Every row belongs to one group in each of 4 separate groupings. Each group adds its own fixed numbers to the row, and there is some noise. The rows also spread widely along 10 directions, which tell nothing about the answers.
In the rows, 128 means zero.
Some rows, each with its group in each grouping after it:
[137 147 105 127 156 140  70 122 144 138 101 106 120 124 135 157 121 139
 147 115 133 135 124  92 142 117 154 114 116 141  63 138 130 159  83 102
 118  69 134 120 105]
(1) z776 M z231
[184 197  97 129 173 105 107 116 120 129 126 139 148  99 166 176 147 138
 131 118 160 135 135 100 169 156 122 133 106 127 160 132 101 132  84  90
  98 118  98 123 208]
(0) z776 D z172
[110 125 125 136 175 183  67 136 119 149 114 104  96 112 126 147  63 124
 159 152 146 159 120  86  94 124  98 118 139 166  57  84 149 143  94  98
 114  62 184 119  76]
(2) z797 B z202
[145 155 134 121 181  96 142 144 115 121 150 136 108  58 139 127 113 115
 127 122 181 202 151 114 155 165 121 168 131 136 149 141 121 102 148 114
  77 161 126 149 139]
(0) z949 B z172
[145 125 119 113 133 118 106 107 144 131  71  85 175 185 124 139 152 137
 135 155 155 108 107  86 134 123 114 105 143  95  88  97 146 139 131  75
 128  96 156 128 140]
(2) z797 X z231
[158 160  95 126 176 116 116 123  95 115 131 156 105  88 140 160 139 144
 132 107 170 191 156  63 139 163 116 164 137 147 143 117 134 104 134  96
  61 159 119 148 203]
(1) z949 X z202
[ 73 130 181 156 134 160 103 147  99 120 153  91 112 103 131 141  42 128
  98 154 117 176 127 136  51 175  98 103 117 178 134 105 140 139  87 107
 183  98 117 102 119]
(3) z776 M z202
[190 116 132 128 179 128 116 100 171 107  93 151 153 116 175 203 159 114
 173  81 152 145  77 131 189 138 178 130 173 150 116 133 134 150 156 119
 144 111  94 112 106]
(3) z949 C z231
[ 90 159 147 164 132 113 139 159 132 106 189  98  70  98 134 154 114 140
 106 108 131 173 122 113 124 181 159 130 111 178 171 191 117 129  91 138
 147 130  97 146 111]
(0) z797 D z231
[106 134 140 139 137  77  76 175 118 151 157  78 134  96 117  78 119 141
 116 127  76 130 131 162 153 146 126 125  80 122  84 191 152 134  90 125
 153 143 110 150 139]
(0) z797 C z231
[187 151  50 107 142 125  94 123 158 150 110 150 129 132 145 147 181 150
 156  90 121 104 142 102 161 102 161 145 113  96 116 144 107 148 104 126
  83 106 104 158 160]
(1) z949 C z231
[ 87 123 126 165  69 119 108 155 130 123 175  79  91 131  95 105 155 154
  84  89  63 130 128 114 126 134 139 124 122 145 112 198 162 138  94 178
 144 116 115 159 114]
(3) z797 B z172
[138 159 129 123 159  80 103 149 111 134 128 108 139  86 128  99 123 128
 115 137 153 170 152 100 163 143 108 144 115 114  90 134 138 111 130  96
  96 125 148 133 152]
(3) z776 B z172
[172  96 133 114 189 129  72 135 145 139 108 104 128  58 144 141 119 120
 145  96  76 155  82 158 147 141 129 133 183 141  77 133 139 156 129 157
 155 146 122 117 118]
(3) z797 X z202
[117 141  90 165 125 173  73 127 122 159 134 136  97 114 149 134 126 145
 152 101 111 114 142 105 126 119 125 126  96 162  95 145 151 140  72 126
 115  75 132 139 127]
(2) z776 B z231
[101 131 163 155  80 101 136 128 129 111 132  71 144 154 103 134 154 140
  85 116 101 126 115 105 138 152 143 106 124 136 119 182 164 135 119 132
 155 133 114 133 125]
(0) z776 X z172
[146  93 119 121 157 183  84 114 147 129 100 107  95  93 147 173 132 135
 140  98  87 130  83 108  92 144 131 121 202 177  97 116 138 181 104 155
 143 107 113 117 109]
(1) z797 X z231
[122 113 117 106 111  75 140 156 135 165 105 109 171 145 124  30 151 125
 119 150 105  97 157 172 123 108 114 139  94  46 100 128 125 113 154 128
 118 151 143 140 164]
(1) z776 D z231
[ 84 144 165 145 110 141 135 126  82 116 120  82 151 154 119 130  86 142
  75 184 148 159 136  94  47 179  74 101 115 140 158  83 145 126 114  73
 159 129 126 116 182]
(2) z776 X z202
[138 146 111 146 184  89 108 163 101 148 149 156 133  78 168  93 132 133
 162 108 140 144 153 172 180 144 115 156  89 124 108 145 143  94 126 112
  97 165 123 139 202]
(1) z797 D z231
[186 130 121 105 175  73 121 117 146 116  99 130 173 114 160 136 163 123
 144 118 152 145 105 140 181 144 129 148 149  90 125 116 116 122 155 100
 122 138 116 123 176]
(3) z797 M z231
[ 91  67 137 129 116 148 132 163 154 163 123 119 138 141 132  49 110 115
 158 134  90  92 136 213  99  96 123 131 115  89  72 111 143 126 143 151
 137 112 164 125  81]
(1) z797 M z231
[114 161 115 174 132 179 115 146 149 146 144 120 137 131 160 162 109 138
 134 107 121 116 132 174 138 126 153  91  75 136 134 158 120 154  59 127
 173  95 109 122 111]
(2) z776 X z172
[ 92 108 150 154 113 109 163 172 129 134 160 122 114  90 128  88 131 130
  94  92  89 156 143 202 120 156 149 139 104 124 146 180 134 121 146 175
 157 194 101 134 137]
(1) z776 X z202
[115 112 162 116 149 144 198 131 150 106 119 133 126 127 160 143  98 101
 127 152 189 172 124 147  66 165 130 133 164 128 190  79 101 130 178 115
 140 135 118 115 105]
(1) z949 D z231
[135 144 117 103 132 126  97 174 147 158 153  62 137 103 115  88 102 137
  82 151  61 110 130 179  83 136 108 110  97  82 145 141  90 175  60 147
 169 126  98 141 133]
(0) z797 C z172
[136  96 122 138 110 194 134 109 143 125 102 132 139 182 144 161 137 134
 148 133 117  92 101 125  80 118 112 119 157 134 137  69 137 146 132 127
 141  85 142 116 121]
(2) z797 C z202
[173 167  80 106 151  61 120 153 133 133 140 124 138  90 121 112 178 149
 105  91 124 158 160 123 199 132 159 158 101  85 126 188 110 131 128 138
  86 171 100 167 171]
(1) z949 C z172
[134 139 107 122 152 144 147 131 133 109 146 115  72  94 124 157 120 138
 110 123 149 190 133  84 104 160 127 158 158 146 168 112  98 125 128 136
 102 128 142 143 119]
(2) z797 M z202

New rows. What belongs after each?
[ 86  99 136 156  81 125 189 151 139 125 150 152 143 182 147  77 155 129
 143 125 135  94 153 192 111 124 122 141  94  89 159 116 139  88 164 131
 121 141 136 136 152]
(1) z797 M z231
[ 90 141 139 211 128 129 127 152 127 129 166 147 133 147 154 146 141 135
 168  80 144 123 126 172 214 124 168 116  74 157  93 194 178 101 118 131
 137 119 142 132 110]
(2) z797 D z172
[110 124 168 130 150  81 121 155 139 130 124  82 144  95 133 101 105 114
 110 137 117 164 111 155 138 156 146 119 128 126 102 159 133 140 136 126
 175 135 119 120 106]
(3) z776 D z231
[178 110 107  98 140 161 153 108 145 110 107 147  99  95 148 165 145 127
 122 123 125 151 112  80  79 147 117 167 204 138 175  69  91 146 154 152
 109 116 126 115 131]
(3) z776 C z202
[171 122 104 126 155 100 141 130 135 128 136 167 142 100 179 107 166 128
 154 102 129 123 135 172 163 141 116 172 133  94 164 116 112  96 152 132
 104 152 114 134 200]
(3) z797 M z231
[116 116 127 153 116 170 172 155 189 149 166 139  98 114 170 131 118 114
 143  95  93 105 121 218 101 127 179 128 108 125 180 159  82 151 102 184
 173 114  92 124  70]
(0) z776 D z231
[147 124  93 115 117 157 110  95 139 113  98 110 100 139 122 180 158 152
 118 108 125 136 117  36  91 141 139 126 179 155 127 116 135 159 116 126
 101 101 107 143 137]
(1) z949 X z231
[163 134 125 131 144 100 116 103 129  87 117 133 110 110 142 193 169 142
 130  86 148 177 100  49 169 165 160 148 176 177 132 150 149 132 148 119
 112 122 101 141 135]
(3) z949 C z231
[105 125 125 152 115 110 139 160 138 127 158 126 111 132 120  95 140 131
 139 115 142 137 149 125 160 115 135 144 114 112  97 152 150  95 141 135
  94 109 169 145  97]
(3) z797 B z172
[146 125  88 109 156 137 107 163 181 168 121 108 130 132 129 114 123 125
 152 117  96 107 125 182 129  90 160 116 106  80  86 137  93 159 102 156
 136 107 142 132  86]
(1) z797 D z202
[153 139 111 118 133 117  80 139 159 148 108  81 155 114 123 124 134 134
 111 116  81 115 115 138 149 114 145 103 125  95  79 157 122 169  85 137
 156 103 122 126 115]
(3) z776 X z172
[128 107 109 112 159 169  78 163 127 156 135  98  93  81 124 101  77 131
 132 146  79 143 131 119  65 125  90 140 150 131  92  93 122 144  89 142
 125 104 160 131 111]
(3) z797 X z202
[143  73 132 149 127 144  85 107 117 153 109 159 153 117 142 100 140 115
 191  86  82  89 123 154 174 103 105 152 146 136  51 122 205 101 149 143
  85 121 154 131 140]
(0) z949 M z172
[ 85 144 129 151  75 108 192 133 123 111 144 112 112 162 122 109 150 142
  91 142 157 144 156  89 103 157 130 139 106 121 182 135 121 102 146 119
 119 129 136 149 141]
(2) z776 D z231
[104 114 140 128 179 159 115 176 150 147 143  88  95  75 128 118  59 116
 130 137 118 178 121 169 105 137 137 122 131 137 100 134 113 148 107 142
 161 129 151 128  54]
(2) z797 X z202
[143  93 164 116 166 160  64  94 125 132  72  95 166 109 152 162  90 120
 138 125 102 135  80 148  92 153 105  94 174 165  88  93 160 182 113 105
 178 107  88 101 139]
(1) z949 M z231
[140 158  95 152 142 101 152 151 115 144 145 169 144 100 160  96 159 135
 142 105 157 136 174 154 197 130 125 163  79  92 138 149 129  78 140 116
  79 165 143 145 190]
(2) z776 X z172
[160 113 150  90 125 126 142  97 128 108  84  95 159 120 130 134 133 121
  87 159 127 143 105  97  78 158  84 134 202 110 156  64 113 147 153 119
 139 119 123 105 158]
(3) z776 M z172
[148 129 104  89 174 165  75 122 138 140 102  88  96  79 134 157  88 131
 122 135 113 158 114  80  69 147 120 125 173 155 111 104 104 184  88 129
 126  93 111 131 110]
(1) z949 D z231
[134 131 109 135 158 144  94 132  95 120 147 125  69  52 126 158 119 149
 106  85 100 195 137  82 104 174 117 156 158 186 136 148 142 138 107 147
 103 164  94 148 171]
(1) z949 X z202
[132 133 109 129 110 106 128 153 118 150 137 143 179 161 135  63 137 130
 142 144 128  92 172 151 137 101  95 142  76  59 119 102 145  91 137 102
  96 125 145 148 177]
(3) z949 C z172
[103  76 155 159 103 191 160  96 122 110 117 151 126 159 143 157 114 118
 150 117 135 136 115 131  79 140 112 134 164 164 150  76 167 113 167 132
 134 113 141 119 112]
(2) z949 M z202
[139 110 123 125  96 189 100  87 146 135  82  80 159 177 125 169 129 131
 109 136  90  91  93 100  71 124 109  88 172 133 125  92 143 184  97 133
 164  76 113 123 120]
(2) z949 D z172
[116 128 134  90 156 143 101 149 151 138 122  69  93  73 120 116  64 122
 101 162 114 174 125 101  64 145 124 129 151 132 112 103  87 168  89 129
 153  80 139 120  67]
(3) z776 M z231
[142 141  80 133 152 105  91 146 141 157 129 121 118 110 135 107 156 140
 150 103 113 124 139 120 185 115 144 146 105 109  84 167 133 123 110 137
 100 118 146 158 134]
(2) z797 D z231
[105  82 174 166 127 128 174 142 132 118 146 148 131 121 164 112 141 113
 157 102 126 124 112 192 139 156 129 146 144 144 145 140 162  92 173 143
 142 169 121 124 133]
(0) z797 X z231
[193 121 128  90 213 105 136 115 130 130  90 166 171  68 186 127 127 106
 162 119 174 165 126 183 154 155 110 163 156 100 149  83 108 120 177  96
 109 174  99 117 194]
(1) z949 M z231
[ 57 118 136 170  65 127 198 136 102  92 173 127  64 152 117 112 155 149
  95 127 152 156 154  62  91 169 114 164 141 165 184 134 154  80 162 146
  96 139 155 161 142]
(2) z797 D z231
[ 97 105 138 131  86 107 187 141 152 109 157 109 101 114 116 102 152 136
  85  93 102 163 141 157  98 159 165 148 133 118 187 173 113 132 155 181
 144 171  85 162 114]
(1) z949 M z231
[164 116 104 150 116 121 128 108 134 133 123 166 148 154 166 132 198 136
 170  89 122  76 119 145 163 128 116 148 125 119 144 129 150 106 143 122
  95 129 109 141 202]
(0) z797 B z231
[ 92 144 140 128 123  70 145 162  96 123 163 103 122  91 121  69 115 139
  77 135 128 187 170 153 107 180 110 148  87 109 172 154 127 105 136 115
 128 188  89 160 195]
(1) z949 M z231
[169 154 110 111 160  98 109 110 126  99 127  97  81  79 130 180 161 148
 103 106 127 174 100  37 134 187 128 156 186 172 158 150 110 148 111 133
 102 134  98 144 162]
(0) z797 D z231
[174 112  82 129 110 152 168 117 175 133 126 175 140 156 181 131 196 128
 158  97 126  76 122 172 119 114 129 153 142  80 195  97  91 124 146 153
 116 116 102 136 173]
(3) z797 B z231
[140 132 120 115 127 110  98 141 138 134 136  78 135 103 134 111 137 142
  82 125  78 130 109 147  92 159 108 121 136 111 159 141 108 167  92 143
 175 132  73 142 173]
(3) z797 B z231
[125 109 120 140 141 190 162 134 141 148 136 166 128 126 167 125  95 108
 158 128 150 134 144 186  84 127 115 136 118 114 172  78 113 117 144 130
 125 123 132 130 118]
(2) z949 B z202
[159  97 129 129 164 156 145 106 139 123 107 150 126  90 160 163 129 110
 149  99 130 159 105 148 127 151 132 151 180 151 150 105 130 128 169 152
 128 151 119 123 129]
(2) z949 D z202
